All groups share one centre, and each spreads out both ways along 10 directions, with some noise.
(in the rows, 128 means zero)
Some rows, each with its group after it:
[164 114 174 150  94  85  90 135  88 112 126  86 117 136 122] : fudu
[ 94 137 130 167  76 127 142 108 136 107 178 129  93 112 119] : pari
[123 114 162 104 122 130 202 148 101 184  59  86 126 140 104] : fudu
[ 99 132 127 137  82 136 141 115 135 104 142 129 131 111 147] : pari
[ 88 118 121 150 130 115 196 135 142  98 109 155 112 152 138] : pekun
[128 130  93 100 159 169 136 139 155 105 141 160 157 126 162] : nabi
[130 135  71 152 172 105 115 158 157 145 107 133 136 111 143] : saza
[121 134 124 174 100 129 163 119 160  98 133 132 134 102 111] : pekun
[ 69 143 131 117 105 148 139 108 136 139 142 140 142 113 136] : pari
[107 141 120 121  87 157 139 100 140 148 126 154 162 116 139] : pari
[200 106 100 140  87 130 177 155  91 180  50  70  88  77 112] : fudu
[101 129 126 121 151 158 109  92 110 134 130 146 155 147 161] : pekun
[118 133 145 130 122 128 134 131 124 132 123 140 134 144 121] : saza
[114 134 113  74 134 165 170 104 175 187 167 133 128 119 106] : nabi
[114 127 148 118 129 143 146  92 139 136 143 138 147 151 130] : pekun
[129 103  96 137 161 162 146 155 132  88 155 108 152 149 200] : saza
[113 123 117 130 158 117 122 160 147 115 137 127 147 158 149] : nabi
[156 126 134  76 148 146 137  86 157 156  77 158 190 115 110] : saza
[170 123 144 144 103 153 114  85 130 156 167 126 140 149 119] : pekun
[149 102 126  79 127 137 128 161 148 110 148  87 142 125 150] : saza
[ 88 137 121  97 166 144 130 160 150 134 134 121 146 122 130] : nabi
[120 125 124 114 132 128 132 128 123 146 123 131 130 139 132] : saza
[108 143 134 121 149 142 135 155 133 129 159 153 118 155 111] : saza
[ 97 139 109 110 101 138 131 114 155 132 157 159 137 125 151] : fudu
[148 136 124 173 175 123 122 160 133 127  85  83 143  97 102] : fudu
[185 127 101 187 147 173 170 121 113 154 129 123  92 128 110] : fudu
[129 111 108 121 142 116 122 123 141 110 117 150 165 151 170] : fudu
[106 133 136 129 125 137 110 109 136 137 138 134 165 147 150] : nabi
[127 129 124 121 122 116 114 135 139 156 137 117 128 136 126] : pekun
[ 97 141 132 133 102 119 155 159 161 130 132 108 136 118 105] : nabi
[144 120 118 107 139 115  93 108 127 132 153 145 119 153 139] : fudu
[122 112 148  91 140 143 106  95 133  92 126 136 182 130 161] : pekun
[ 78 149 130 122 156 121  99  88 127 168 121 166 140 143 134] : saza
[121 130 128 146 165 144 121 110  96 153 100 109 125 100 124] : nabi
[129 129 111 125 127 143 157 139 133 143 121 149 121 132 135] : fudu
[100 124 116  92 164 156 115  99 138 147 164 111 134 132 150] : saza
[152 127  66  96 130 161 126  83 153 148 130 146 133  64 146] : pekun
[119 132 177 110  97 134 138 132 142 100  80 120 208 110 121] : saza
[124 134 149  61  86 139 138 106 170 157 176 109 114  96  84] : nabi
[153 128  78 166 103  92 114 179 177 102 123  84 142  75 134] : saza
[126 118 170  81  78 115 118 173 123 110 150  88 131 140 125] : pari
[150  95 107 118 125 127 157 140 139 141 121 139 134 172 167] : nabi
[108 146 134 152 121 155 142 134 126 170 150 116 132 141 111] : pekun
[ 91 148 114 105  72 133 131  81 170 160 118 179 171 107 123] : pari
[168 128 101 112 105 104 102 134 132 147 137 123  87  94 107] : fudu
[ 77 134 119 102 125 108 118 133 140 144  86 133 177 117 151] : nabi
[146 127 119 182 163 131 101 100 105 140 123 109 105 111 116] : nabi
[126 100 112  95 149 102 145 133 143 136 117 144 115 174 146] : pekun
[ 83 142 130  74 131 159 141 140 153 105 199 188 127 166 141] : nabi
[ 52 127 153  66 172 115 160 137 158 125 107 116 142 131 124] : pekun
[ 79 137 142 110 126 131 138 160 130 114 132 110 140 134 141] : pari
[109 122 148 139 117 110 139 159  92 133 108 123 124 176 141] : pari
[142 127 103 128 181 127  54 100 125 114 121 136 183 130 183] : nabi
[110 130 116  68 138 160 143 100 171 143 159 126 139 114 127] : saza
[131 136 119 148 132 145 142 118 142 152 118 107 135  94 115] : pari
[166 112 135 160 184 176 142 102 143 131 155  99 146 141 130] : fudu
[108 115 169 120 127  97 120 112 152 139  64  62 202 108 123] : fudu
[ 94 136 145 168  66 135 155 116 121 107 171 111  86 121 113] : pari
[133 115 107 127 112  99 115 158 173  77 111 106 173  91 149] : pari
[168 115  71 174  95  69 105 131 140 113 100 187 122 154 165] : saza
[ 91 139 137  92 152 167 150 165 160 107 180 135 148 155 125] : pekun
[177  86 124  97 115 143 109 116  97  98 162 105 105 147 177] : pari
[152 130  88 142 146 116 120 156 125 176 124 104 106 128 124] : pekun
[118 142 123  79 131 182 144 171 185  84 202 129 155 115 125] : pari
[ 72 140  97 126 103 167 125 110  99 152 169 147 115 134 180] : fudu

New rows. What belongs after each?
[ 59 142 171  68  96  97 119 159 180 135 182  98 132 128  85] : nabi
[ 75 155 123 130 136 115 125 114 160 152  65 123 203  72 120] : saza
[107 138 133  87  92 131 126 163 127 183 122  92 144 120 114] : pekun
[150 107 125  99  74  97 140 201 138  92 126  87 129 122 141] : saza
[123 118 150 146 131 158 143  96  60 138 132 131  84 161 133] : nabi
[118 106 131 113 110 100 140 134 142 148 113 110 150 154 151] : nabi
[152 142 116 133 165 162 122 110 121 123 166 121  91  94 104] : nabi
[ 96 150 179 127 123 159 108  51 132 154 104 109 180  78  94] : saza
[150 107 104  48  70 151 136 116 186  65 181 151 160 102 168] : pari
[113 150 138 143  88  99 118 148 135 116 129 142 115 117 111] : fudu
[137 169  85 154 137  84  29 168 158 208 168  94 120 107  93] : pekun
[ 73 145 135 152 156 120 134 140 170 140 199 149 100 174 105] : nabi
[107 149 134 129 111 125 116 126 154 146 133 145 146 120 113] : pari
[111 120 124 162 215 135 144 108 117 187 134 117 103 193 119] : pekun
[139 148 131 117 141 140  89 149 168 185 197  90 125 123  82] : pekun
[129 120  78 155 136 129 129 123 153 127 160 137 117 131 159] : saza
[145 138 104  95  81 144 164 162 181 161 158 108 113  92  93] : pekun
[104 130  92 105 114 119  93 107 146 129 139 134 156 107 162] : fudu
[155 122 140 100 164 105 182 185 171 123  91 126 132 128  87] : fudu
[ 97 123 151 109  79 118 184 153  90 125  96 116  87 129 115] : nabi
[ 28 138 175 107 118 132 139 111 171 116 131 145 202 158 141] : fudu
[137 116 106 109 141  91 107 111 119 121 132 160 104 143 149] : nabi
[162 126 104 104  96 100 152 191 186 158 154  89 101 114  89] : pekun
[178 104 122 119 142 131 124 151 169 127 149  82 153 136 135] : nabi
[101 123  89 114 154 124 149 121 161 122 113 145 151 115 162] : pari
[100 122  96 135 108 135 136 112 155 126 145 107 139  96 158] : saza
[ 91 126  47 147 191  92  89 122 128 186 140 129  92 143 170] : saza
[107 117 138  80 116  99 116 124 115 126 116 139 107 126 132] : nabi
[123 124 109 125 115 152 149 114 155 100 149 151 154 141 160] : saza
[181  99 106 134 141 109  84 128 182 113 167 100 166 141 147] : nabi
[136 112 122  89 106 132 142 161 156  81 164  95 137 108 144] : pari
[119 103 109 117 107  68 152 126 163  57 108 171 123 137 162] : pekun
[151 114  78 135 103 149 148 102 146  60 122 176 145  98 181] : pekun
[164 119 112 137 143 129 122 133 125  92 153 135 107 134 138] : nabi
[151 134 140 114 114 104 129 128 166 128 145 136 117 117  83] : fudu
[140 136 136 126  97 168 158 145 134 127 146 154 154 155 131] : pari
[115 135 130 121 105 134 102  85 111 130 129 136 150  96 137] : nabi
[100 131 140 147 127 187 146  95  80 146 154  90 107 114 149] : pari
[138 115 131 122 111 135 164 164 118  91 126 136 105 140 143] : nabi
[151 108  68 170 143 100 126  84 148 123  78 145 148 105 172] : pari
[161 136  89 164 122 104 134 163 155 125 110 144 131 117 118] : saza
[115 113 107 109 122 129 147 122 122 151 124 104 122 128 156] : saza
[100 131  82  98 141 114 117 126 133 149  53 142 183  95 165] : nabi
[120 138 110 105 126 104 117 138 150 138 131 148 111 118 110] : fudu
[118 129 131 126  82  83 101 124 130 149 128 104 112 106 107] : saza
[ 96 160 108 178 160 100 131 110 172 180  83 158 165 109  95] : pari
[136 151 119 182 160 163 139  98 121 157 130  91  95  77  86] : nabi
[145 130 141 102 101 160 174 168 154 123 165 155 126 171 109] : pari
[ 78 126 143 141 122 138 130 121  87 141 111 113 124 141 151] : pari
[ 90 151 128  81 136 139 121 144 155 113 155 139 135  96 116] : nabi
[126 130 136 129 119 161 100  60 111 152 144 126 148 107 137] : nabi
[ 54 161 127 123 167 127 134 138 173 162 131 132 144 115  96] : pari
[ 93 135 130  93 132 128 105 110 172  74 166 153 177 117 142] : pekun
[122 120 111 157 124 133 147 102 183  97 112 134 199 116 153] : fudu
[202  96 100 135  91 170 159  57 133 175 120 129 148 147 162] : nabi
[148 118 110 150 119 136 125 114 140 140 135  89 127  92 141] : saza
[176 121 110 112 153 183 124 101 133 159 141 150 153 141 143] : pari
[101 131 118 176 104 153 156 129 126 116 147 128 120 135 140] : saza
[124 112  82 107  74 116 178 131 156 143 101 139 127 128 154] : saza
[ 77 150 145 125 132 100  90 128 113 147 175 137  87 153 113] : saza
[114 126 133 111 131 124 147 135 146 128 117 138 143 146 131] : fudu
[146 135 115  91 150 139 132  99 159 169 124 169 136 135 108] : saza
[ 81 146 103 109 158 159 161 125 127 165  89 148 146 117 140] : nabi
[107 130 104 107 172 108 131 128 145 159 103 185 156 186 143] : pari
[ 94 127 128 124 114 102  92 119 178 158 141 104 188 129 127] : nabi
[117 154 100 110 177 102  94 162 188 154 148 117 129  92  94] : saza
[141 111 120 110 110 122 138 132 184  89 120 110 192 103 144] : fudu
[107 130 130 144 116 132 141 122 150 107 172 162 136 163 134] : pekun
[147 107 109 108 148 115 151 150 168 159 150 110 108 161 118] : nabi
[147 120  78 124 117  97 132 168 159 113 133 142 131 138 157] : saza
[110 137 108 100 164 160 155 136 118 142  96 132 125  99 131] : nabi
[148 118  61 106 155 166 103 104 134 132 176 134 132 112 188] : fudu
[194 105  87 118 133 186 159 117 135 165  82  84 192 101 159] : nabi
[110 127 114 149 143 164 122  97 157 108 158 128 174 135 169] : fudu
[169 113  85 126 145 134 145 116 108 139  57 138 126  91 158] : nabi
[123 107 111  41 105 133 166 163 167  94  96 100 192  91 164] : pari
[154 124 107 141 177 116 114 170 120 113 113 136 128 152 138] : fudu
[139 122  85 161  57 104 161  84 166 168  85 145 157 108 136] : nabi
